The same things were measured in two ways. Each way mixes the same 12 hidden numbers, adds some noise and spreads widely along 7 directions of its own, which tell nothing about the thing.
Some things both ways: the first way, then the second way.
[10, -53, -98, -87, -211, -76, -171, 82, 147, -105, -260, -202, -55, -162, -15, 96, 114, -13, 43, -171, 146, 198, -72, -142, -41, -136, -199]
[-75, -196, 93, 11, 89, -76, -55, 43, -131, -175, 300, -125, -118, -5, -197, -17, -176, 220, 242, 432, 179]

[136, 116, -19, 28, -279, -128, -149, -456, -6, 24, -295, 433, -69, -179, 139, 69, -134, 230, -151, -277, -334, -197, 158, -407, -18, -28, 197]
[107, 176, -477, -343, -260, 96, -51, 460, -145, 243, -108, -25, -85, 10, -32, 59, 451, -136, -292, -22, -282]

[178, -84, -99, 113, 47, -147, 139, 136, 229, -225, 100, -290, 50, -89, -195, -142, 12, -197, 300, 189, -349, -82, -50, 61, -441, -317, 369]
[-92, -91, -58, -115, 149, -118, -312, -296, 72, 468, -226, 9, 19, 306, 141, -42, 29, -52, -12, -67, -187]

[-73, 138, 156, -200, 50, 86, 176, -2, 383, -161, -10, 260, -17, -334, 41, 66, 174, 282, -155, -4, -146, 34, 10, 96, -234, -87, 187]
[-189, -47, -336, -48, 89, 147, -30, 65, -123, 78, -275, -82, -143, 26, 112, -186, 81, -142, -40, 117, 78]

[-237, 16, -169, -173, -315, -79, -301, -349, -153, 75, -274, 209, 20, -233, 14, 187, 22, 47, -128, -554, -70, 44, -78, -233, -144, -40, -5]
[-4, -19, -248, -133, -85, 205, -37, 20, -53, 72, -57, 39, -21, 275, 72, -181, -132, -153, -44, -70, -230]

[-170, 55, 131, 85, -56, 67, 196, -67, 153, -175, -276, 372, -61, -156, 245, -185, 67, 316, -99, 18, 37, -344, 138, -192, 207, -32, 47]
[-36, 72, -191, -175, 146, 41, -247, 163, -252, 12, -328, -172, -88, -66, -33, 19, 397, -102, -15, -276, 93]

[-200, 63, 240, 87, -374, 53, 71, -189, -139, 3, -99, 570, -5, -409, -89, -108, 339, 97, -427, -91, -332, -255, -139, -9, -60, 20, 135]
[-24, -102, -282, 585, 234, 16, -222, -20, 206, -173, -34, -223, 364, 122, 60, 105, -124, 192, 228, -14, 224]

[143, 257, 271, 3, -349, -109, -11, 98, 55, 95, -108, -86, -50, -522, -227, 14, 27, -137, -222, -31, -121, 104, -342, -189, -268, -404, -308]
[-11, 152, -196, -14, 109, -121, -297, 51, 35, 101, -120, -209, 226, 84, 97, 13, 84, 76, -92, 47, 26]

[-81, 70, 271, 160, -255, -135, 76, 10, 270, -210, -48, 14, -108, 154, -4, -320, -117, 357, -181, 188, -12, -85, 129, -240, 146, -271, 54]
[145, 150, -58, -303, 6, -31, -319, -255, -275, 237, -334, -6, 259, -79, -11, -201, 301, -267, 151, -410, -87]

[129, 22, 136, -152, 75, -243, 188, -93, 409, -61, 143, -138, -79, -228, -200, -17, 27, -67, -8, 39, -264, 162, -150, 117, -369, -376, 179]
[-209, -249, -64, 16, 0, -42, -36, -156, -364, 150, -6, -67, -22, 95, -83, 15, -149, -54, -21, 400, 179]

[-9, 176, -121, -270, 10, -143, -136, -104, 37, -168, -348, -89, 227, -171, 144, 141, 162, -130, 178, -193, -24, 285, -43, -264, -218, 155, -35]
[-210, 3, 80, 8, 29, -116, -439, -88, 136, 203, -83, -100, 48, 70, 124, -65, -25, -69, -25, -392, -235]

[-414, -176, 89, 154, -242, 75, -36, 283, -245, 37, 169, 127, -176, -201, 43, -133, 162, 133, 67, -181, 155, -310, 15, -116, 27, -252, -58]
[-73, -44, -209, 215, 112, 78, 3, -110, -115, -84, -46, -3, 200, 42, 33, -113, -154, -55, 83, 86, 249]

[-55, 44, 380, -118, 144, 60, 180, 192, 306, -219, -9, 2, -79, -207, 200, -233, 310, 268, 60, 226, 196, 63, 66, -37, 61, -29, -56]
[-63, 303, 77, 86, 274, -56, -167, 103, 137, -160, 306, 139, 142, 197, 185, -173, -54, 147, 187, -106, -98]

[330, 307, 199, -187, -47, -371, 136, -286, 446, -140, -136, -347, 17, 46, 207, -90, -93, 17, -15, 155, 214, -22, -313, -168, 117, -222, -288]
[87, 316, -24, -299, -31, 386, -195, 182, -156, 2, -278, -184, 125, 175, 328, -335, 77, -378, -162, -712, -100]

[-192, -215, -370, -229, -93, -12, -232, -20, 350, -152, -80, -114, 56, -198, 329, 210, 106, 112, 398, -326, 245, -90, 156, -126, 48, -94, 14]
[-67, -98, -64, -156, -73, 90, -185, -198, -113, 115, 85, -100, 13, 58, 90, -237, -125, -33, 206, -153, 156]

[7, 278, -36, -13, -262, -212, -246, -58, 146, -10, -338, 68, 52, -514, -3, 176, 214, -28, 90, -206, -305, 222, -82, -221, -414, -138, -130]
[-274, -57, -194, 112, 52, -267, -287, -165, 314, 340, -31, 146, -44, 394, -68, -157, -57, 186, 120, 114, -304]

[40, -298, -290, -41, 110, -153, -46, 0, -114, 81, 306, 20, -49, -83, -82, 241, 241, -97, 67, -47, -331, -59, -144, 49, -287, -143, 401]
[-184, 115, 257, -6, -85, -8, -205, 4, -57, 322, 145, 212, 217, 494, -53, -565, -296, 1, 71, 47, -342]

[-463, 61, 61, -209, -226, -29, -206, -103, -71, -145, 129, 76, 79, -155, -28, -53, 317, 100, -68, -339, -135, -9, 54, 90, -325, -76, 270]
[-185, -421, -209, -69, -167, 267, -77, -419, -267, 606, -262, 213, -84, 386, 12, -156, -243, -320, -68, -78, -266]

[-127, -73, 214, 10, -355, -281, 257, 66, 141, 15, 227, -19, -76, -388, -7, 147, 32, -28, -226, -154, -95, -393, 48, -162, -122, -349, -187]
[-29, 430, 403, 16, 218, 540, 92, -38, 349, -470, 116, 133, 314, 186, 333, -696, -445, 99, 140, -147, -205]

[-237, -26, -16, -158, -212, -79, -37, -170, -151, -1, 27, 286, 1, -269, 48, 173, 122, -3, -162, -416, -242, -200, 149, -143, -175, -58, 250]
[101, 285, 21, -167, 122, 375, -21, 164, 86, -170, 27, 124, 100, 103, 235, -161, -65, -105, -136, -313, -405]

[-417, 186, -43, -120, -71, -120, -181, -67, -388, -77, 87, -3, 136, 141, -129, -54, 99, -77, -12, -242, -283, 47, -154, -12, -345, -93, 389]
[7, -105, -227, 257, -16, 156, 184, -203, 196, 110, -263, 116, 46, 240, 141, -131, -357, -400, -197, -71, -103]

[-256, 242, 372, 64, -344, 17, 96, 62, 183, -11, 45, 199, -7, -378, 144, -163, -12, 449, -293, 70, 87, -374, -87, -271, 110, -311, -280]
[-84, 61, -76, -168, -77, 181, -58, -173, -109, 109, -185, -120, 45, -151, 37, -271, 174, 29, 154, -41, 351]

[291, 221, 23, -58, -194, -290, -78, -93, 62, -52, -189, -274, -51, 58, 46, 106, -285, 46, -115, -2, -21, -72, -63, -399, 7, -249, -146]
[-329, -352, 63, 0, -127, 105, 6, -446, -366, 245, -122, 117, -78, -32, -146, -268, -190, -156, 158, 256, 111]

[413, 57, 189, -50, 12, -147, 206, 23, 480, -101, 99, -167, 13, -245, -61, -109, 90, 106, 45, 299, 18, 266, -255, 1, -351, -156, -72]
[-427, -227, -145, 10, -37, -132, -473, -269, -187, 411, 6, -150, 31, 30, 70, 49, 124, 147, 249, 12, 166]

[90, 66, -139, -38, -271, -220, -352, -91, -77, 11, -157, -148, -34, -256, -10, 145, -20, 14, 237, -323, -110, 158, 9, -297, -445, -120, -56]
[-229, -260, -144, -219, -11, -204, -441, -235, -214, 394, 177, 115, -157, -47, -18, 429, 225, -4, 138, -139, -338]

[-61, 180, 264, -35, -253, -158, 71, -378, 265, -3, -74, 327, -32, -428, -102, 5, -19, 298, -301, -103, -397, -59, -139, -88, -293, -137, 21]
[-97, 25, -244, 43, -11, -73, -385, -49, -188, 170, -271, -242, 274, -103, 92, 22, 269, -200, 96, -227, -19]

[-293, -31, 326, -30, -57, 32, 38, 35, 442, -286, -13, 39, -89, -176, -9, -386, 221, 354, 44, 71, -6, 68, 211, 25, -54, -213, 165]
[56, -34, -68, -185, 45, -195, -303, -217, -358, 282, -90, -60, 158, 64, -55, -22, 211, -104, 175, -80, 31]

[-5, -31, -128, -186, 20, 121, -259, -47, -117, 0, -213, 35, -50, -280, 202, 126, 11, 313, 211, -223, 138, 10, 12, -257, -68, 169, -60]
[-289, -106, -74, 238, 190, -157, -267, -121, -239, -50, 246, -18, 123, -154, 145, 67, 41, -35, 384, 56, 101]

[122, -135, 47, -23, 66, -104, 351, -44, -357, -27, 109, 55, 50, -13, -304, 22, -100, -246, -329, -18, -447, -91, -66, -150, -376, -26, 419]
[-161, -154, 135, -84, 310, 100, -228, -136, -40, 98, -7, 150, -42, -51, 201, 235, -32, -71, -116, -122, -383]

[-522, -224, -94, 66, -120, 46, 144, 159, 292, -248, 111, 390, -15, -84, 168, -19, 408, 307, -45, -57, -20, -266, 226, 132, 27, -108, 281]
[148, 141, -122, 106, 154, -275, -388, 54, 411, -266, 241, -158, 17, -77, -72, 207, -3, 207, 284, -467, 105]

[331, 144, -230, -149, -31, -36, -233, -283, -402, -92, -417, -12, 156, 217, 20, 121, -267, -88, -134, -97, -260, 45, -64, -485, 46, 191, 304]
[67, 95, -99, -9, 107, 258, -50, -55, 24, 81, -293, 65, 272, 26, 352, -413, 29, -343, -28, -290, -245]

[7, -150, -85, 171, -262, -196, -59, 180, -118, -101, 233, -210, -74, 28, -38, -47, 223, -9, 122, 94, -1, -214, -123, 67, -177, -130, 19]
[-396, -534, -216, 515, -210, -174, -308, -403, -77, 583, -66, -25, 166, 336, -205, -72, -422, -88, 155, 176, 53]

[-218, 175, 309, -16, -260, -353, 77, -107, 356, 43, 247, -5, -97, -422, -59, 28, 76, 220, -161, -52, -209, -126, -165, -1, -322, -446, -166]
[-115, -141, -247, 7, -56, -72, -153, -183, -15, 205, 61, 88, -26, 68, 12, 111, -54, -68, 67, -52, -4]

Other things, the second way, with their names:
<258>: [-197, 185, 254, -103, 20, -258, -708, -86, -114, 295, -252, -340, 290, -1, -115, -84, 155, 31, 25, -287, -93]
<47>: [-138, -154, 2, 253, 116, -462, -458, -263, 28, 325, -181, -67, 226, -21, -317, 181, 41, 23, 111, 116, -157]
<241>: [-327, 209, 311, 39, -79, -123, -515, -394, -49, 545, -95, 89, 474, 149, 1, -431, -158, -26, 102, -194, -236]
<62>: [-180, -208, -104, 99, -15, 382, -113, -36, -271, 254, -160, 23, 147, 395, 138, -342, -163, -180, 61, -91, -96]
<228>: [-37, -3, 33, -228, -70, 137, -158, -161, -70, 350, -190, 52, 82, 140, 61, -329, -79, -166, -97, -169, -146]
<306>: [-115, 60, -329, 121, 64, 154, -151, 103, 21, 106, -80, -134, 135, 156, 170, -69, 113, 25, 121, -15, 100]
<388>: [-33, -150, -95, 187, 256, 227, -42, -101, 174, -178, -210, -45, 62, -395, 325, -89, 66, -190, 151, -282, 127]
<93>: [123, -79, -86, -170, -1, 194, 359, 249, -206, -238, 76, 76, -261, -109, -100, -251, -20, -193, 48, 338, 80]
<127>: [119, 124, 100, -150, 155, 176, -62, -59, 283, 199, -200, 216, 126, 426, 177, -553, -146, -104, -59, -179, -469]
<226>: [-158, -15, -41, 14, 23, -20, -212, 7, -130, -68, 79, -44, -21, -45, -134, -60, -93, 22, 120, -21, 3]
<107>: [-6, 90, -85, -400, 166, 177, -75, 112, 16, 71, 157, 177, -250, 203, 156, 108, 149, 144, -66, 5, -347]
<232>: [-8, -124, -443, -62, -104, 172, -66, 398, -269, 72, -248, -259, -81, 290, 4, -165, 63, -290, -132, 38, -88]
<301>: [109, -11, 92, -48, 125, -11, -128, 326, -38, -15, 126, -91, -146, -25, -93, 131, 14, -40, -89, -100, -41]
<174>: [-293, -21, 177, 27, 1, 144, -246, 41, -250, 204, -20, 61, 72, 79, -193, -261, -11, 50, 149, 64, -110]
<158>: [-148, -166, -204, 177, 147, -10, 201, 103, 249, -346, 428, 159, -220, -25, -155, -100, -121, 528, 342, 624, 330]
<194>: [-161, -243, -377, 33, -131, -72, 81, 128, 8, 131, 42, -57, -400, -259, -141, 357, 71, 8, -202, 311, 239]
<274>: [-62, -97, -43, -265, -96, 68, -246, 306, -68, 215, 206, 109, -279, -105, -33, 128, 302, -45, 29, -309, -366]
<24>: [-186, 24, -219, -225, 145, 259, 138, -7, -235, -232, 264, 239, -297, 240, 92, -48, -57, 177, 155, 180, 96]
<73>: [197, -29, -213, -208, 198, 677, 444, 256, 33, -294, 170, 359, -155, 196, 239, -253, -115, 29, -38, 216, -226]
<118>: [32, 109, -170, 286, 97, 5, -37, 126, 358, -136, 158, -47, 138, 394, 148, -275, -413, -64, 153, 58, -159]
<77>: [-3, -28, -184, 371, 429, -150, -226, -224, 402, -298, 404, 149, 122, 218, 175, 280, -160, 363, 465, -220, 108]
<353>: [61, 218, 239, 6, 183, -105, -36, -69, 220, -14, 253, 308, 126, 306, -56, -328, -219, 172, 151, 30, -121]
<376>: [148, 82, 8, 2, 299, 21, -19, -33, 142, -72, -94, -134, 84, 432, 85, 36, -220, 68, -146, 220, -51]
<181>: [-147, 20, 67, -13, 45, 92, -238, 74, -270, -178, 321, -32, 93, -283, 4, 17, 233, 222, 348, -213, 334]
<202>: [130, 204, 45, 27, 187, -104, -273, 210, 327, -83, 212, -138, 47, 114, 24, 441, 26, 202, -97, -129, -241]
<224>: [-212, -165, 42, 132, -136, -293, -671, -247, -528, 497, -441, -571, 484, -281, -6, -39, 150, -423, 29, -179, 143]
<402>: [-88, 72, -111, -237, 119, -343, -419, -273, -70, 391, -182, 41, 122, 133, 10, -191, 177, -70, 228, -88, -169]
<157>: [-146, -50, 66, 102, -72, -207, -347, 272, -418, 131, -51, -316, 1, -246, -287, 323, 258, -175, -93, -48, 50]
<80>: [-46, -9, 4, -294, -8, 379, 364, 217, -242, -251, 154, 120, -439, 64, -217, -254, -47, 121, 68, 450, 144]
<260>: [49, 275, -22, -57, 155, 472, 237, 190, 32, -406, 15, 253, 119, 242, 91, -473, -57, 97, 60, -6, -73]
<55>: [47, 21, -137, -210, -170, 463, 432, 427, -275, -153, -168, -102, -128, -222, 90, -429, 150, -316, -183, 330, 151]
<121>: [-87, -173, -45, -110, 30, 21, -222, -8, 49, 217, -103, -197, -187, 380, -21, -127, -49, 114, -21, -39, 35]
<299>: [148, 70, -33, 170, 302, 110, -156, 272, -37, -362, 76, -343, 155, -185, 331, 86, 35, -189, 111, -304, 149]

Some of these things the first way, each followed by its name:
[390, 183, 138, 129, -207, -455, 70, -137, 351, 12, -74, -198, -110, -127, -76, -65, -26, -93, 37, 233, -139, 36, -348, -121, -87, -369, -255]  <77>
[231, 254, 86, -252, -141, -44, -167, 262, 157, -100, -97, -293, 100, -83, 217, 125, -31, 85, 173, 82, 329, 193, -109, -345, 134, -11, -334]  <241>
[-360, -134, -281, -272, 14, 164, -292, 198, -101, -198, -76, -24, 193, 48, 141, 77, 246, -37, 319, -296, 190, 281, 114, -106, -58, 118, 277]  <228>
[-47, 102, 44, -127, -27, -306, -68, -50, 434, -181, 44, -234, -124, 10, 14, 75, 69, 245, -13, 60, -163, 85, -11, 39, -127, -310, 79]  <93>
[4, 198, 91, -322, 215, -180, 300, -133, 671, -201, 205, 236, 90, -171, 103, 190, 120, 232, -28, 107, -374, 9, 36, 167, -277, -137, 406]  <194>
[-3, 6, -290, -1, -163, -187, -286, -111, -207, 63, -90, -114, -37, -118, 167, 232, -170, 54, 207, -239, -175, -339, -10, -353, -78, -136, 34]  <55>
[-350, -41, -30, -137, -200, -16, -215, -143, 116, 202, -67, 301, -192, -725, 214, 181, 126, 163, 134, -602, 93, -185, 29, -206, -219, -389, -158]  <24>
[241, -112, -206, -28, 37, 173, -33, -131, 4, -164, -87, 282, 72, 137, 121, -127, 54, 176, 171, 75, 33, -16, -54, -39, 31, 210, 404]  <306>
[-121, 37, -168, -92, -244, -107, -86, -315, -14, 12, -424, 2, 46, -472, -168, 116, -191, -366, 86, -430, -341, -199, -190, -223, -130, -303, -4]  <376>
[-276, 215, 373, 252, -439, -65, -121, 433, -146, -162, -59, -97, -81, -96, -289, -277, 258, 70, -127, 95, -80, 211, -64, -86, -274, -197, -154]  <47>
[173, 402, 233, 84, -265, -358, -148, 161, 95, -14, -14, -360, -170, -262, 84, 12, 120, 28, 149, 134, -12, -150, -252, -86, -220, -345, -402]  <157>
[42, -84, -215, 33, -95, -227, -128, 142, 83, -282, -211, -334, 97, 98, 30, -4, 85, -251, 386, 11, -126, 13, 140, -188, -40, -85, 142]  <127>
[57, 181, 150, 110, -266, -275, -19, -163, -193, -7, -84, 39, -44, -133, 172, 73, 90, 312, -349, 72, -135, -393, -76, -352, 12, 12, -213]  <274>
[-84, -30, 23, -37, -113, 76, 167, 47, -33, 3, 4, 313, 51, -295, -196, 56, 135, -5, -331, -77, -225, 77, -211, -33, -286, -108, 188]  <258>
[21, 130, 438, -90, 53, 4, 92, 90, 54, -3, 234, 218, -36, 15, 84, -290, 431, 368, -305, 304, 257, 349, -262, -30, 19, -27, -38]  <181>
[86, 20, -40, 172, -457, -399, -289, 48, 298, -115, -235, -519, -227, -276, 101, -53, 169, -69, 478, -112, 253, -79, -83, -81, -123, -307, -573]  <232>
